Each cloud of rows lies close to a flat space through zero, with a little noise off it, and is much wider in some directions of that space than in others. After each cloud: how many dimensions does that space have?

[[-31  69  18  -3  12   3  39 -20   6 -38 -12 -13  48  -5  -5 -24  14  31
   15  11  11   8 -47]
 [ 11  -4  21   1  11 -13 -14  25 -25  30  -8  11 -19  -7   3  28 -23  -6
  -22   5 -10  -5  -4]
 [ 40 -28  -1 -31  32 -17  26 -32 -10 -39  -4   6  23  -8 -20  33   3  10
    6   2  -9  42 -12]
 [ 31 -41 -45 -23 -69 -16 -20 -29   8   2  33   0 -54  -4   3  -9  24  25
    4  -4   8  10  36]
 [-50  33 -13  39 -53  11 -42  55  12  59 -22  -3 -32 -20  22 -18  34   5
   23  48  29 -32 -26]
 [ 39 -53  17   5  -7  16 -11   0 -21  77  -3  12 -54  20   6  19 -50 -44
  -40 -27 -29 -16  60]
 [ 14  40  42   3  27  -9  17 -26 -20 -26   1 -17  20  10  -3  -7 -23  23
  -14 -18 -16  10 -14]
 [ 10 -44  37  59 -42 -10  31   6 -35  31 -23  22 -20  -5  26  -6 -72  12
    8  16  16 -79 -40]
 [ 18  29 -17 -32   1 -24   9  23  22 -22   4 -15   5   3 -28  23  30  39
   27  -8   5   0 -27]
 [-35 -10  11  41  26 -13 -27  -2 -23 -53 -14 -10  34 -39  10  -5  22  34
   29  40   3  20 -53]
 [-11 -11 -26 -17  40   0 -13   7  11 -25  12  43  26  -8   3  11  12 -59
  -28  26  15  30  14]
 [ 27 -48 -51 -69 -52  21  29 -13  38  46 -12 -22 -40   9 -36  30  46  13
   40 -30 -17  24  44]
 [ 82 -62  15  59 -36 -21 -14 -62 -40  40   8  15 -53  16  13 -30 -46   4
  -14  11  -8  -8  18]
 [ -8  28  30  47 -11 -14 -28  47 -14   9  -6  -9 -15  -6  30  -3 -16   9
    3   6  14 -38 -27]
 [-33  37  33  55  43  18 -30   4 -16  11 -10   2  25   1  13 -30 -11 -23
  -17  20  -5  -2 -10]
 [-55   0 -20   7 -40  25 -21  48  26  16 -21 -22 -11 -28  23  -1  42  -5
   36  12  22  -8  -3]
 [ 11  -5  17  11 -83 -19   3   5 -11  15 -26 -42 -46 -32  20  11  13  73
   48   5  12 -13 -36]
 [ 26 -62 -35   1 -64 -47 -32  58  -9  27  10  26 -62 -22   5  41  -3  24
   13  22  19 -48 -17]
 [ 26 -39  11  24  -8 -16  -2 -30 -14 -62  -6  11  13 -28  43   3  -9 -17
    5  23  35  31 -15]
 [ 46 -71 -47  19 -69 -16 -10 -21  16  15  15  -3 -46  13 -13 -16  17  29
   41  -4   7 -27  10]
 [-12 -17 -16   2 -38  -3  51 -24  23 -48 -14 -20  27  -5  -8 -14  14  47
   65  -1  20 -20 -39]
 [ 79 -49  11  13 -17  10  12 -13  10  -3  -8   4 -19  20  42  18 -35 -71
   -3 -29  32  15  43]
 [ 14  42  49   0  28  22  44 -54 -10  -7  -3 -22  28  32  -5 -24 -33  -2
  -19 -40 -23  15  15]
 [-25  48  14  21  10  -3  -3  -1   2 -37   3  -2  25  -9  19 -23   6   6
   -1  13  20   1 -27]
 [ 44  -5  -1 -12 -28 -14 -20  -9  -5  14  25 -25 -45  19  -3   4  -5  21
  -11 -37 -18  -1  36]
 [-67  58   8 -68  74  43  28  24  29 -16  11 -35  51  24 -43  11  14 -11
  -19 -65 -53   7  39]
 [-45  33 -12  35 -13 -17 -20  33  16 -40  -8 -32  19 -22  -4 -16  48  61
   63  24  22 -23 -66]
 [-34  20  36  29  28  35  51 -32  -1 -20 -43  -9  59  -3  13 -28 -10 -16
   21  11  11   9 -31]
 [ 70 -40   6   3 -29 -44 -33  51 -16  11   8  13 -56  -9  25  56 -24  -5
   -5  -7  16 -18  -2]]
  11

[[ -5  -5 -23 -11  -6  16 -16   8   1 -13   8 -10  -3   2  -8   6  -8 -36
   -5   5  18  -8 -20]
 [-16  11  27  10   6  22   4  14  31   5  -3   1   0   3  -7 -12  -5   2
  -16 -15  -5   6   0]
 [  2  -2  -2  -9  -3   2  19 -13  10   0   1  -5 -15   3  16   8 -14 -25
    7  -6  15 -18   6]
 [ 14   9 -13  -5  18   1  17   0   4   3  12  -7 -13  -2  27  -7  -5   1
   -1  -8  11 -12   6]
 [ 10  -6 -46 -10   2  -5 -17  13 -21 -12  18 -14   6   4   7   6   4 -18
    9  23  12  -8  -8]
 [ -2  -8   8   6 -13   2 -13   5  -8 -10 -10   3  10   4  -4   4  15   6
    3  11 -17  17   7]
 [ -6   0 -20   0   1  -5 -14   7  -3  -7  12  -8   5   7  -5  10  -7 -24
    8  12   9  -8  -9]
 [  2   0  -9   9   6 -24 -13   3 -17  -2   7  -1  16   6  -2  12   4   8
   19  16 -12   6   4]
 [  8   4  15  -5   0  18  30  -6  18  13  -8   7 -19  -9  15 -19   2  16
  -17 -18   3  -2  12]
 [  2   0  -1   4   2 -17 -20  -4 -17  -3   0   4  14   0 -13   8   3   9
    6   4  -6   7  -9]
 [  5   4  -5  -3   9 -10  21  -9   7  12   9  -3 -11  -1  13   1 -15  -7
    7  -2  12 -18   6]
 [  3   8   3   7  13  -5   0   4   0   1   6   0   4   0   5  -4   1  14
    2  -3  -4   4   2]
 [ -8  -4   4  -2 -10   9 -28   3 -10  -8  -8   7  13  -5 -32  -4   7   4
  -16  -3  -3  14 -26]
 [ 13  -9 -34 -14  -6 -12  11   0 -16  12  10  -2  -5  -5   2  -8   1   5
    1  18  11 -11   2]
 [ -3   3 -10  -7   7  -4  -6 -15   3 -12   5  -9  -7   5   8  24 -25 -48
   12  -8  24 -23 -13]
 [ 13  -6 -10  -4   1 -12   2 -14 -15 -12  -1  -4  -6   4  25  14   3 -11
   19   6   0  -5  11]
 [ -3   2 -11   9   7 -15 -24   6 -14  -9   8  -4  17   5 -11  11   0  -1
   10  13  -5   7  -8]
 [  5   6  -6 -18   8  30  27  -9  29  -6   4 -11 -33   0  31  -2 -17 -43
   -9 -23  33 -27  -2]
 [ -3   1  -6   3  -5   8   3  19   5   9   5   2   4  -2  -9 -15   8  17
  -11   9  -7   8   4]
 [ -6  -1 -21  16   1 -26 -35  21 -26 -11  13  -5  34  10 -19  12  11   9
   19  34 -19  17  -2]
 [-13 -14   0  -1 -26   3 -41   8 -24  -4 -14  12  27  -6 -58  -4  16  14
  -20  13 -10  24 -33]
 [ 13  -5 -25   4   2 -32  -3  -2 -24   6  11  -2  10   2   5   6   5  14
   19  22  -4  -2   9]
 [ -7   7  11  -2   2  21  17   4  26   9   1   1 -12  -3  -1 -12  -8  -6
  -16 -13  11  -8   0]
 [  5   8  11   4   9  -3   5  -6   2   6   0   5  -1  -5   2  -6   1  16
   -3 -12  -1   3  -1]
 [ -2 -10  -3   2 -15 -17 -20   1 -23   5  -6  10  19  -5 -31   0  10  22
   -1  17 -13  14 -10]
 [  9  -8  -7  -6 -13  -1  10   1  -9  13  -3   6  -2  -6  -3 -12  11  20
   -8   9  -3   3   6]
 [ -4   4   8   7   0   6   4  12   9   5   0   2   3   1   0  -9   5  12
   -5   1  -8   8   8]
 [ -2   2  21  12   4  -7  -8  -6  -2 -11  -7   2   7   5   6  12   3   4
   12  -4 -15  10   8]
 [  4   1  13  -3  -4   4  13 -10   3  10  -7   6  -8  -7  -1  -8   1  12
   -9 -11   2  -2   1]]
  7

[[-16   8 -26  -4  -8  -9  -7  -3 -18 -15 -24  -1 -15 -15  35 -15 -11  -5
   -4 -24  -8  13  20]
 [ -3  14  -4  -9   1  11  -9   3  -9  -2  -7   3  -6 -13  -2   4  -2 -20
   -4  -8 -15   4  -4]
 [  4   3  15   2   1   3   0 -10   8   0  15   4  14  10 -17   4 -20  12
   12   9  -2   5   1]
 [ -9   4 -11  10   2   0  -2   7   3   4 -12  -5  -4 -10   9  -1   5   3
    0   2  -4   1  -4]
 [  0   5 -27  -6   1   4   0 -24 -11  -4  -2   6  -4   3  13  -3 -11 -10
   16 -27   4  -6  13]
 [ 17 -15  18  -3   5   2  -7 -11  -3   0  18   4  21  23 -11   6 -15   7
   11  -1   8  -3   0]
 [ 38 -22  15   5 -14  -1   8 -28  14  -5  34  17  17  43 -13  -2 -16  31
   35 -14  20  -9  13]
 [  6  -8  10  -2   2  -2  -1  -2  -1   8  10 -15   3  -1  13   2  16  12
   -1  22   8 -19  -1]
 [  9 -10   3  -5  11  14 -28  11 -12   6  -4  -3   7  -2   7  10   4 -14
   -2 -10  -6  -3 -14]
 [ 13  15  17  -5  -4   8   7  -3  10   0  14  10   6   5 -37   5  -7 -13
   -5   6  -7  -1  -7]
 [  1 -38  -3 -27  -1   3 -10   0 -35  -4   1 -12 -21   1  59  -1  29  -5
   -1 -12  15 -19  19]
 [ 18  -4 -15   3  14  21  -6  13  -1  13  -9   3  -1   0 -10   0  20 -26
   -3 -14  -9  -9 -23]
 [  2  19 -17  16   5  -9   5 -15   6  -3  -7   3  17   1 -12 -15 -34   2
   -1  -4  -7  12   5]
 [  2 -15  11 -18  -1  16  19 -25   0   7  28  -7 -11   9  11   4   8  13
   31  17   9 -12  15]
 [ -1  -6   1   2   3  -9  19 -12   4  -6   5   9   6  15 -13 -11 -24   5
    6  -1   4  19  11]
 [ -2  18 -18   3   7  14 -19  -2  -5   5 -14  -5   3 -19   7  -2  -9 -10
    5  -6 -19   1  -5]
 [  4  17 -15  -3   1   3 -25   6 -15  -7 -17   5   5 -11   5   0 -10 -25
  -15 -24 -12   0  -5]
 [ -7  19 -15  -8   5  14 -41   1 -24   0 -16 -13   1 -30  31   8  -2 -17
   -3 -10 -20 -10  -3]
 [  6   5 -13  28 -22 -18  19   3  28  -8  -9  21  -6  15 -17  -9   3  21
    6 -23  14   5   1]
 [ 13 -14  -5   0   9   4   4   8  -4   4  -5   6   1   8  -6  -6   4 -15
   -7 -11   0   4  -8]
 [ -3 -13  -1   3  -5  -3   1  -6   2   0   6  -5  -4   5  20   3  10  19
   14   1  13 -10   7]
 [ 19 -11  17  -6 -17  15 -18  -7   3  -1  20   3  -1  12  11  12  11  18
   29  -8   5 -16   4]
 [-22   0  -8   6  10 -14   3   0  -2   6  -9 -17   2 -15  20  -3  -1  11
   -7  20   3   0   4]
 [-10  14 -31   7  -1 -22  38 -18   5 -11 -12   9  -7   3  -8 -28 -26  -3
   -7 -10   4  18  21]
 [ -1  19 -12   2  -7   5   9  10   4   1 -14  -5 -15 -20   2 -15  13  -6
  -13   6 -16   1   0]
 [ 11 -30   0 -19  -7   4  15 -29  -7  -1  28   5 -10  27  20   9  15  10
   31 -13  32 -26  19]
 [-27  22 -13  -6   7 -10   4 -10  -9   1  -6 -16   1 -22  13   2  -7  -5
  -14  21  -1  -8   8]
 [ -6 -10   7  -7  20  15  10   7   0  15   4 -11  -1  -5 -10   5  11 -11
   -1  22  -4   1 -13]
 [ -9 -12  -8  -2   3   1   9   9  -3   2  -8   0 -17  -3  10  -2  17  -5
    0  -6   4   4  -1]]
  10

[[ 12   8 -17 -23 -15  -8 -29  -7  15 -15 -17   3 -16 -16  -5  18 -41 -54
    5   3 -17  -5  -2]
 [-13   6  18   7   0 -23  19  38  -3   6   9  16   1   7 -10   3  -4  23
   -1  -4   3  -5  12]
 [ -2  10  -8  10  35  18 -16 -13 -10  14   7   3  12  -8   3 -23  27   4
  -25  16 -13 -15 -15]
 [ -9 -18  42   0   0   6  20  21 -11  17  10   2   4  25  -7 -23  13  51
    4   4   8  17  26]
 [ -6  20 -15   2 -24 -29  14  18  15 -16   7  -8  -6 -19 -15  32 -18  -4
    7 -19  15  16  -8]
 [ 11   0  10  -4 -31 -22  15   8   9 -17  -2 -14 -19  14  -4  13 -18   1
   24 -17  12  22  22]
 [ -7  12  -8   4 -35 -39  19  25  16 -20   3  -1 -14  -8  -7  35 -27  -9
   10 -23  14   3  -2]
 [  2  16  15   3 -29 -14  12  14   8 -11  13 -26 -16   1 -13   1  -5  19
    4 -10  12  33  18]
 [ -7  -2  23   4   6   6   5   8   1   6   8   2   3  10  -7 -19  10  24
   -6   6   1  -1   6]
 [  5  21   9   5 -31 -14  15   9  14 -20  12 -29 -13  -2 -14   8  -5  16
   10 -15  20  35  14]
 [  0  -1   5   9  -1   5  16  -7   1   0  11 -16   5   5  -2  -5  21  28
    6  -6  18  22   0]
 [ -7  -9  20   8  -7   5  -4 -23  31 -12   9 -15 -12  10  -8 -24  11  12
  -12   0   4 -12 -19]
 [ -3  10  10  12   9   8   5   9  -8  -1   3   6   9   2   3  -9  11  11
   -8   4   3 -10   6]
 [-11   2  26  14   5   1   3  17  -4   4   8  10   0  12   0 -22  10  21
  -20   7  -6 -23   6]
 [ -7  10  -1  10 -24 -14  14   0  23 -23   7 -13  -6  -7  -8  15  -5   3
    4 -17  20   5 -12]
 [ -9   2   5   6  21  16   1  12 -18  13   1  19  19  -3   5  -9  12  12
  -12  12  -4 -14   2]
 [  4 -20  10 -20 -22 -16  15  11   7  -1  -8   2 -10  14  -7  17 -23   2
   31 -11  10  22  18]
 [ 10 -29 -26  -8  26  44 -43 -75  13  -2 -20  -1   3  -4  24 -20  12 -48
  -14  18 -22 -40 -45]
 [ -7  -7   7  11  13   3  -1   0  -8  10   3   8   2  10   9 -17  16  10
  -15   6  -9 -22  -4]
 [ -4  -9 -16 -10 -10 -13   9  14 -11   9  -4   6   3  -7   2  27 -15  -7
   12  -8   3  10   1]
 [ -2   9  -9   3 -12 -29  27  43 -25   4  -2  15   5  -1   5  33 -16   4
   16 -14   8   9  23]
 [  8  -6   6  -7  -9   0  -2   3 -13   8  -1  -9  -8   9   4  -5  -2   4
    3   1  -6  15  19]
 [ -2  12 -27  -1  -6 -21   3  13  -1  -5  -4   9   1 -18  -1  32 -18 -23
    5 -10   0  -3  -9]
 [  7   6  32  -2 -25   3   6   1  17 -18   4 -21 -15  11 -12 -12  -6  17
    9  -4  13  24  22]
 [ 10  -5   0  -7   1  -2   3   3  -7  -3 -13  11   0   8   6   8 -11 -13
   18  -1  -1  -2  15]
 [ -6   2  -4   5 -10  -1   0  -9   7   3  15 -23  -5  -7  -5  -4  11  13
  -12  -4   3  16 -13]
 [ -4  17  36  13 -36 -10  19  15  25 -29  12 -20 -15  10 -15  -6  -5  26
    3 -13  23  13  16]
 [  0  12 -25   4   9  -1   7   3  -9  -1  -2   6  15 -16   4  21   2  -8
    5  -5   7   2  -9]
 [  8 -16   2 -12  23   9 -23 -18   0  12  -9  10  -6  12   3 -20   2 -15
   -4  14 -23 -17  -2]]
  9

[[-35   7   5   0  12  11  18  20  23 -18  42  24  27 -12 -21  45 -36 -20
  -22  45  18  22  -9]
 [-19 -10  -9 -11  13   1  -2  14  14 -11  38  18  12  -2  14  46 -38   1
   -5  26  14  27  -5]
 [-16 -13   7 -19  11   4 -24  -7  18  -3  21  19   5   3  19  27 -56   3
  -15  27  28  17 -16]
 [ -5   9 -58  -3   2 -32 -30  15  23  19  -1  18 -29  -8  33  45  52 -20
    6 -20 -13 -12 -11]
 [-10 -18  -3 -21  10   2 -27  -7   5  13  18  19   4  -8  36  26 -57  -6
  -36  27  31  15 -31]
 [-10   4  14  13 -28   0 -10   0  12  35  12  -3  11   7 -53  -7 -17 -32
   -6   4  10 -29  16]
 [ -9  16  -4   0  19 -11  -4  -2  41 -27   9  15 -13   6 -39  25  38 -10
   35 -13 -12 -10  22]
 [  9  10  26  17  11  -2  -5 -19  -1 -19 -15  -7 -15   3 -52 -18  12   1
    9  -2 -13 -12  15]
 [-10   0  -5  -3 -26   3  -7  13  -2  34  -2   2  11  -7   9 -12 -17 -19
  -39  11  19 -13 -28]
 [  3  -3  -7  -3  -5  -1  -2   5  -9  16 -10  -2   2 -10  21 -13   0  -4
  -23   1   5  -4 -20]
 [-10  23  -4  -3   0  10   4  -2  15 -19   3   8  -4  22  10  22  33   7
   34  -5  -6   3  14]
 [  3 -18  -1   5 -17  -8  10  19 -16   5   8  -1  14   6   3 -20 -30  23
   -6   3   4  14   1]
 [ 10 -22  12 -18 -25   6  10  13 -24  17 -17  -6  21 -12  37 -57 -43  18
  -47   3  26   5 -37]
 [  1   4 -20  35  27 -10  -3  -4 -19 -33  17   0 -25   2 -11  47  15  19
   33  20 -36  31  26]
 [  3  16  12  -5   4  20 -21 -33  -4   8 -25  -7 -19   9  13   3  11 -14
    4   6   4 -18  -4]
 [ 17  17  23  -3  -4   4  39   4   2 -17 -36 -17   6  -3 -37 -60  55   1
   17 -37 -18 -22  16]
 [ 24  -5  28  34 -16 -22 -25 -23 -18  12 -33 -21 -27  15 -65 -59   4  14
   10 -21 -22 -32  26]
 [-14  19   9  31 -12 -21 -18   2  22   1  -3  10 -13  14 -68   1  10  -8
    7   7  -8 -20  17]
 [ -5  12  -7  37   8 -35 -19   4   3 -16 -12  11 -27 -14 -49   1  19   0
  -21  18 -23  -3 -11]
 [-12   1 -26  -9  -5  -7   2  20   8  15   7  13   5 -19  24  15   2 -20
  -31   4   8  -1 -29]
 [-18  12   2 -21 -12  19  33  18  17 -37  12  13  27  35  36  -1  11  42
   38  -1   9  27  13]
 [-15 -16  -7 -28  -8 -10   7  27  45  16  34  19  28 -10 -15  10 -22 -24
   -6 -15  29 -11   4]
 [ 21 -12   7  13  -3  -5  29  12 -29  -2 -17 -18   8 -22 -14 -46   8   7
  -19 -10 -14   2  -8]
 [  0   0  15   9 -11 -14 -26  -7   8  13 -12   2 -11  11 -26 -24 -15   4
  -11   1   5 -20  -4]
 [ -6  18  19   2 -16   9  16   3   0  -9 -19  -4   9  13 -13 -38  17  10
    3  -3   3  -8   2]
 [  0 -12 -20   3   1 -10 -10   3   3   1  20   3  -6   9   7  26  -6   6
   24  -6  -6   8  17]
 [  2  15 -13   1   2  13   4  -2 -37 -19 -25  -4 -10   6  68  -4  21  34
   -7  17 -10  25 -32]
 [  9 -15  -6  10   3 -14  10  11  -7   2   7  -2   3 -17 -21  -7  -4  -4
   -8  -7  -8   3   4]
 [ 16  -9  -6  11 -23 -37 -30   5  -4  36 -40  -3 -23 -10 -16 -54   9  -5
  -39 -21  -1 -36 -26]]
  9

[[  7 -10  12  35  20 -25  -3   0  -5 -34 -18  -2 -30 -13 -27  -5 -11   8
    3  12  -9  40  -4]
 [ 27  -1 -10 -18  -5   9   4  12 -33   6  -7  17  19   5  -4  11 -12  -6
    1   0  14   0   2]
 [  2  -3  -3  24   0 -11   6   2  16 -15   3 -12   9  -2   1   3  12  -1
   -5  11  17  -1   7]
 [-16   0  -6  35   6 -17  12 -21  16 -15   4 -13   0 -19  -7  -1   5   6
    3  16  12   2  13]
 [-30  -5  23  12  -6  12  -5 -27 -49  59   1  23 -13 -18 -11  26  -6 -12
    9  13   7  -1  60]
 [ 23   9 -14 -29 -13   5   3   9   7  -2   3  14  27   6  12  -6 -14   1
    9 -16  -4  -2 -42]
 [ -2  13  -5 -31 -19  37  -2   1 -21  26   4  13   0  25   4   4   6 -14
    7  -3   1 -18  19]
 [ -2   3  19   0   3  -8  -9  -9 -19  21  -9  14 -14 -14 -15   2 -16   3
   12   1 -15  27   4]
 [  1  15   6 -30 -11   5  -9   3   0  19   2  13  10  -1  -1  -4  -2  -8
   11 -17 -14  -1 -16]
 [ 35   7   1 -19 -20   9 -11  21 -20  11 -17  19   8  14  -6   3  -2 -21
    6  -6   1   8 -11]
 [  5  -6   2  -9  14   3   5   5  11 -10  13 -17  24   2  16  16   9   9
  -22 -13   0 -24   4]
 [-21  -3  19  16  -1  -4   8 -19   1  17  18  -6  -8 -18  -1   3   9  -9
    8   9   0  -6  18]
 [-11  14   5   8   9  -1   4  -4  17   5   0 -20  18  -9 -14  13  20  -3
   -6  18   4   7  36]
 [ 15  -5  11   7 -13  -7  18  11   3 -10  31 -27   8  13  21  -3  25 -11
   -2  -3  26 -33   4]
 [ -6   8   5  -3 -12  12 -10  -7   7  19  -4   3  -6  11   6   3   5   1
    2  -2  -9   0   9]
 [ 16  16 -22  -6 -35   2  -1  15   0   9  -8   8   8  23   4 -17   9 -14
   16   7  29  -7  -3]
 [  5  -8 -14   2   4 -15   0   5   7  -1  -8  -4  -4  -7   6 -17  -5   6
   -5  -1   5  -2 -21]
 [ -5 -17   9  27  18  -8  -4  22 -10 -11 -11   1  -1  -5 -23  17   4  -9
  -13  31  17  32  31]
 [ -1   0  17 -20  26  20  -1   4  -4 -15   3  -2   1  -2 -16  18   1  -5
  -13  -9 -31   8   7]
 [-10 -11  -1  32  13  -2   3   1   2 -14  -9   2  -1 -14 -23  14   3 -12
   -5  30  10  25  23]
 [-12 -12  12 -16   0  17  -6  -4 -11  15  12  23   1   6  18  11 -22  14
    0 -14 -17   1 -12]
 [-17  -3  19   6   2  -6 -12   8  -3  12   6   5  12 -11  -9  19  12 -16
   -6  -1   6  -2  26]
 [ -4  -2  -2   4   5  -2  -6  -7   8  -2  -5  -1  -4  -2   5   0  -5  12
   -5  -6 -10   0  -6]
 [  9  -9  -6  13  17 -18   6   3   0 -31   2 -14   8  -6   2   4  -1  16
  -14  -7  11 -11  -2]
 [ 24  17  -8 -14 -18  -2 -13  14  17   2 -19  16  28  -2  -7   3   3 -19
    6  -9  -7  12 -27]
 [-18 -11  -4 -27   5   3  -3   9 -21  14  10   9 -13  11  17 -13 -16  19
   -3 -14   2 -15  -6]
 [-24  -8  -8  10  14  13  10  -5  17   4   9  -6  29 -16   0  23  14 -11
  -19  17   9 -14  25]
 [  5   3  -7  15  11 -17   7 -12   6 -11  -9 -12  -2 -18 -11  -6  -1   7
    0   6   0   6  -1]
 [ 16   8  10  -4 -19  -5 -11  11   0  -8  -6   5 -18  15  -3 -15   3 -11
   15 -10  -6   8 -21]]
  13
